All groups share one centre, and each spreads out both ways along 12 directions, with some noise.
In the rows, zero is written as 128.
Known rows, each followed by its group:
[130 156 178 133 119 155  93  94  78 143 131 161 140 144 118 139] : Z_690
[106 153  95 139 114 139 151  63 138 169 128 160 133 109 114 146] : Z_381
[136 126  97  69 124 138 152  94 160 138 150 118 172 135 121 145] : Z_853
[117 138 131 115 108 127 128 152 150 137 131 127 139  83 111 104] : Z_279
[131 156 121 186 159 102 119 153 135  87 120  78 129 103 137  99] : Z_381
[ 95  89  81 118 151 177  80 147 127 135 113 131 189 139 112 159] : Z_690
[104 132 148  86 152 153 167 102 133  83 153  86 124 100 111  46] : Z_279
[152 155 183 166 130 175  85  86 152 116 127 156 137  95  95 130] : Z_381
[114  94 139 119 151 105 139 130 135  88 134 142 151 178 132 139] : Z_853
[147 121 114  99 152 145 165 111 174 167 131 127 153 116 143 140] : Z_279
[158 222 104 208 138  67 118  26 119 138 148 115 173 141 101 148] : Z_853
[ 78 159  99 131 105  85 152 114  66 119 114 202 119 104 119  99] : Z_853
[115 146 121 135 124 130 154  91 122 128 139 142 148  97 131 123] : Z_690
[ 91 122 153 123  96 119 123 138 138 146 103 150 147 168 162 158] : Z_544
[213  89 115 138 152 143 146 106 161 129 126 175 162 140 139 160] : Z_853
[135 134 125 130 169 129 152 105 140 121 126 168 158 112 165 172] : Z_279
[119 153 117 150 167 126 105 145 109  99 110 111 175 119 133 107] : Z_544
[100 104 100 119 117  91 134 115 140  92 132 107 116 159 145 107] : Z_690
[ 60 129 150 119 138 114 101 148 124  94 118 137 156 136 144 137] : Z_690
[135 140 138  64 129 128 140 130 140  95 139 103 145 181  90 152] : Z_279
[112  97 104 142 126 120 125 159 159  80 123 123 139 165 101 164] : Z_690
[225 108  95 113 127 136 130 115 115 145 138 110 112 134 142 101] : Z_381
[175 130 169 175 125 145 114 141 150 179 113 127 106 114 129 109] : Z_853
[117 121 117 149 183  50 163 140 170  86 156 131 143 109 123 117] : Z_544
[111 125  91 141 141 131  99  91  96 130 145 136 127 120 119 149] : Z_139
[122 126  82 118 148 149 125 105 131  97 111 138 152 104 136  93] : Z_279
[122 136  93 181 140 160 129 100 137 136 105  99 144 135 146 155] : Z_139
[ 22 136  77 119 143  73 159 185 110 142  85 120 177 148 188 116] : Z_381
[148 125 126 101 100 118 162 105 119 114 119 119 159 171 129  82] : Z_139
[158 112 107 101 122  51 140 129 155 169 137 170 131 101 153  59] : Z_853
[115 125 161 150 111 107  99  94  97  90 150 149 117 156 127 165] : Z_853
[131 107 130  99 131 134 151 177 153 107  96 158 137 114 121  82] : Z_139
[159 119 132 168 126 127 140 151 147 149 119 160 141 114 121 161] : Z_690
[ 25 163 145 162 100 106 119 126 160 121 118 100 150 121 128 163] : Z_381
[125 115 156 145 133 106 126  88  96  75 185 121  87  93 148 119] : Z_381
[196 154 141 122 118 200 134 142 161 167  70 123 153 171 106 146] : Z_139
[131 101 101 156 156  39 161 168 168 114 152 149 101 145  74 127] : Z_544
[129 136 116 176 130  88 120 123 144 161 145  77 138 127 167 160] : Z_853
[183  96 127 116 146 120 136  90 142 135 182 132 126 103 138 145] : Z_544
[118 140 157 120 106 146  89 154  86  96 115 128 120 171  84 138] : Z_544
[134 114 108  90 101 114 151 133  98 122 126 207 119  82 137 112] : Z_853
[ 86 142 121 127 103 143 101 133 139 122 124 130 119 108  83 124] : Z_139
[140  97  75 133 211  68 148 158 152 107 179  81 144 110 129 116] : Z_544
[ 90 135 124 142 115  70 120 145 111 132 118  86  92 175 155 113] : Z_690
[146 185 129 126 129  36  93 105  74 116 149 120 164 150 151 131] : Z_853
[124 130 101 153 143 130 101 115 116 137 108 148 122 166 130 183] : Z_279
[108 114 105 127 117 132 129  69 103 121 135 156 123 116 131  93] : Z_544
[141 103  94  77  80 132 154 147 153 185 133 114 146 126 135 116] : Z_381
[ 52 169 176 109 138 140  80 196 116  78  73 128 157 153 112 111] : Z_690
[118 131 101 127 124 116 148 139 125 143 121 129 133 142 117 138] : Z_139
[112 101 124 145 126 119  91 123 126 123 120 150 121 140 144 131] : Z_279
[179 148  75 194 127  81 134 127 115 239 145  90  60 136 102 138] : Z_690
[127  96  94 120 139 108 139 111 136 136 142 200 168 129  85 130] : Z_544
[ 90 103 177 133 114 121 122  23 135 100 163 157 172 108 186 108] : Z_139
[127 153 132 117 143 130 118 101 125  79  91 150 104 151 131 105] : Z_381
[175 168 147 132 108 134 125  91 117 193 114 138 149 123 163 124] : Z_690
[124 110 120 105 133  89 133  76  97 119 164 142 132 141 144 105] : Z_139
[129 136  85 107 109 138 135  74 134 109 120 117 115 142 102  70] : Z_690
[135  98 106  81 150 100 172 114 163 120 158 170 169 127 105 138] : Z_544
[103  87  71  95 161  34 104  82 180 155 195 110  86 130 120 110] : Z_690
[147 115 109 109 152 123 128 113 109 123 139 130 138 141 119 113] : Z_544
[107 100 150 120 132 135 128 123 118 135 132 127 106 135 135  75] : Z_279
[139 171 129 148 164  92 156 133 177  90 122 136 176 128  92 145] : Z_544
[163 135 162 131 111 149  76 104 120 121 136 138 127 103 117 101] : Z_139
[ 54 110 138  71 120 167  98 143 113 108 107 150 146 144 111 114] : Z_139
[112 150  85 128 123 124 150 145 141 137 127  71 102  98 114  89] : Z_381
[154  97  78 145 117 123 124 121 168 151 108 152 202 149 115 118] : Z_381
[123 116  98 144 181 151 201  48 126 209 145 124 154 114 198 131] : Z_279
[161 161 134 140 146 110 155 122 133 112 129 152 147 109 130 160] : Z_279
[115 159 159  66 140 122  78 128 117 113 132  58 162 162 133  77] : Z_853
[131 156  58 162  91 152  82  81 124 126 105 171 155 114  89 168] : Z_279
[116 163 152 109 143  98 129 140 159 104 132 128 136 138  90 155] : Z_690
[103 108 110 149 117 125 110 104 101  41 144 141 102 111 131 133] : Z_853
[ 73 145 129 166 133  86 136 123  94 120 148 149 159 102 139 144] : Z_544
[162 171 126 126  96 133 136 128 105 120 134 112 194  87 133 108] : Z_139
[135 111 213  51 120 156  89 191 131 148 101 180 123 159 115 115] : Z_139
[169 144 147  79  96  95 119 169 136  99 131  75 168 195 114 150] : Z_279
[124 144 105 105 143 127 168  87  92 116 172 117 127  77 151 125] : Z_381
[120 132 146 138 139  99 167 116 129 132 150 127 100 128 123 120] : Z_279
[184 127 120  88 167 101 159 130  95  77 131 140 136 144 159 112] : Z_381
[126 100 128 122 106 146 117  83 132  97 145 148 112 150 104 150] : Z_853
[165  61 123 128 149 104 108 126 112 121 164 184 124 124  96 106] : Z_544
[165 114 104  96 207 147 110 166 124 102 125 159  94  89 110 123] : Z_139
[113  47 130  94  91  95 117 182 129 116 147 110 146 176 131 103] : Z_381

New rows, each followed by its group:
[ 41 137  86 163 146  98 142  97 112 131 108 161  95 119 132  98] : Z_381
[131 180 118 106 111 134 134 113 107 183 121 129 154  98 126 114] : Z_853
[122 114 101  93 136 112 144 107 133 132 138 138 181 150 140 140] : Z_853
[ 98 103 171 101 140 107 154 130 175  85 153 147 133 105 124  89] : Z_853
[120 153 150 144 132 108 138 107 115 139 136 156 139 132 149 174] : Z_381
[122 148 103 136 132  96 131  94 127 118 139 142 157 100 143 104] : Z_853
[178 154 130  93 107 137  91 119 117 146 130 132 142  45 169  68] : Z_853
[110 146 189 118 144 106 175 129 119 125 164 106 134 123 145 123] : Z_279
[ 41  99 103 140 159  85 127 154 127 128 153 155 121  93  96 116] : Z_690
[123 116 101 143 150 182 141 178 130 100  97 157 136  95  61  92] : Z_690
[102 118 143  81 151 141 144 162 110  93  98 126 160 177 150 125] : Z_139
[106 109 145  75 138 190 158 184 171 119 121  66 127 125 123 126] : Z_853
[123 155 170 159 110  67 108  81  77 103 149 216 134 124 131 141] : Z_853
[125 118 143 110 153 153 141 108 133  95 136 131 100 112 103  69] : Z_279
[169 124 143 122 129 124 136 145 170 153 128 152 148  96 143 137] : Z_279
[ 85  77 125 128 128 154 154 160 154 119 115 129  91 125 120 101] : Z_853
[142 142 144 154 140  83  95 116  77  79 140 142 152 147 160 153] : Z_853
[ 79 121 128 156 122 126 136 138 148 192 118  93 114 147 130 107] : Z_853
[110 149 138 108 146 138 145 122 122 129 116 164 152 124 117 132] : Z_381
[127 103  98 139 120 140  66  79 196 116 108 150 134 137 110  99] : Z_690
[ 96 146 142 160 109 120  85 125 121 115  95 112 125 158 148 112] : Z_690
[120 144 143 130 123  93 160 138 118  82 154 136 124 124 128 188] : Z_853
[116 131 100  96 125 151 155  60 124  92 151  80 118 148  76  61] : Z_279
[133 137 166 153 106 169 150 122  69 109 116 175 138 128 113 125] : Z_690
[106 127 130 144 139 185 138 149 122 171  91 113 152 144 139 133] : Z_853
[134 113 118  81 137  76 121  94 146 159 168 139 129 161 128 157] : Z_690
[ 59 170 147 172 149  91 128 117  84 106 128 151 197 115 160 156] : Z_544
[170 128 108 119 157 132 133 102 110  94 126 138 147 116 157 107] : Z_381
[ 91 137 114 151 102 124 159 122 119 133 127 139  86 132  96 147] : Z_853
[172 133 117  99 109 177 130  93 137 123 121 141 123 113 105  95] : Z_544
[153  80  80 133 115  88 105 118 127 129 137 122  96 179 124 127] : Z_853
[120 145 140 144 121 141 122 117 103  95 115 124 112 140 109  94] : Z_690
[158 106 120  83 133 173 106 113 167  74 120 144 104 119  70  61] : Z_279
[119  73  79 138 127 126  78 149 148 143 105 116 140 161 149 126] : Z_690
[145 141 136 142 153 174  92 142  82 171 139 130 159 126  94 181] : Z_690
[ 98 151  62 149 113  73 145  98  90 148 123 158 143 121 136 119] : Z_853
[151 178  85 171 145  34 171  96 143 156 140 145 164  97 142 121] : Z_853
[137 138 153 179 129 111 110 142 105 178 123 147  94 159 104 147] : Z_381
[ 97 106 102 164 181  84 116 128 129 104 175  91 167 122 138 159] : Z_544
[174  91 201 139 127 129  84  79 167 142 160 143 159 162 143 162] : Z_853
[141 152 123 100 127 165  74 109 133 155 146 160 104  92  56 160] : Z_139
[162  96 111  68 127 143 143  56 150 108 150 121 105 181 111 122] : Z_544
[ 91 103  95 105  94 134 162 163 133 100  95 160 172 122 121  75] : Z_139
[190  96 136 111 137 173  87 151 113 157 132 111 146 105 160 121] : Z_544
[ 96  91  81 130 122  80  79  99 153  94 131  72  95 177 153  92] : Z_690
[129 130 118 144 147 128  93 133 147 120 126 109 134 124 116 128] : Z_690
[117 123 145 123 109 115 130  96 117 171 136 152 152 152 159 142] : Z_139
[ 84  60 120  99 157  98  55 103 168  79 157 130 127 132 144 100] : Z_690
[ 87 110 118 110 158 103 119 133 121 151 163 156 139 117 104 144] : Z_690
[141 118 135 117 111 144 138 108  75 104 130 117 136 166 149 127] : Z_690
[194 103 115 104 129 179 111  84 126 114 138 143 143 115 109  85] : Z_381
[ 94  82 176 106 127 107 133  98  85 107 169 194 132 121 153 115] : Z_690
[ 88 139  97 118 120 122 133 116  98 169 121 139 177 122 165 133] : Z_853
[115 121 131 172 135 100 140  97 119 146 126 173 159 166 135 157] : Z_853
[119 151 108 112 111 160 140 105 132 111 106 107 214 131 182 165] : Z_690
[102 132 152 129 116 127 124 116 111 140 128 156 149 107 147 124] : Z_853
[237 117  73  85 167 130 181 117  94 158 162 146  90  45 108  24] : Z_544
[131 118 134 148 128 141 105 106 123 137 126 144 136 126 118 119] : Z_381
[183 153 141 118 151 135  98 116  99 112 161  72  97 152  98 135] : Z_690
[124 157 119 146 153  86 114 115  99  87 130 114 155 146 135 115] : Z_853
[ 98 125 193 151 129  95  99 140 100 118 113 165  95 167 108  70] : Z_853
[153  85  88 119 102  90 146 130 141 142 143 135 114 183  89 125] : Z_381
[ 89 180  91 180 143  71 175 139 139 171 119 143 190  93 150 166] : Z_544
[106 116 114  90 140  84 105 152  81 182 149 110 115 208 119 169] : Z_690
[148 140 111  92 137 130 130 106 105 150 141 124 139 138 126 125] : Z_139
[108 148  56 113 141 168 127 112 136 122 117 120 129 114  68 134] : Z_139
[166 115 113 100 124 131 132 133 181 150 120 158 131 131 108 137] : Z_279
[100 159  90 133 159 130 127 127 105 109 112  67 171 155 137 116] : Z_853
[154 159 156 144 102  92 133 141 109 122 146 107 157  94 149 110] : Z_139
[112 114  99  98 115 100 110 122  92 154 148 148 116 140 115 110] : Z_139
[ 87 153 183 183 150  96 133 174  86  84 153 124  92 102  98 131] : Z_690
[113  80 119 120 109 101 177 119 145 153 132 205 111 159 103 152] : Z_853
[175 104 112 132 124 153 137  97 184 141 136 126 105 129  92 117] : Z_853
[139 128 123 135 105 144 140  95 140 100 110 135 155 123 150 114] : Z_690
[138  76 201 143 111 127 115 141 154 116 149 143  85 174 114 174] : Z_853
[129  83 115 137 121 155 129 117 128 151 117 180 152 111 161 130] : Z_853
[133 180 168 145 124 163 110  83 173 168 113  50 121 138 147 112] : Z_139
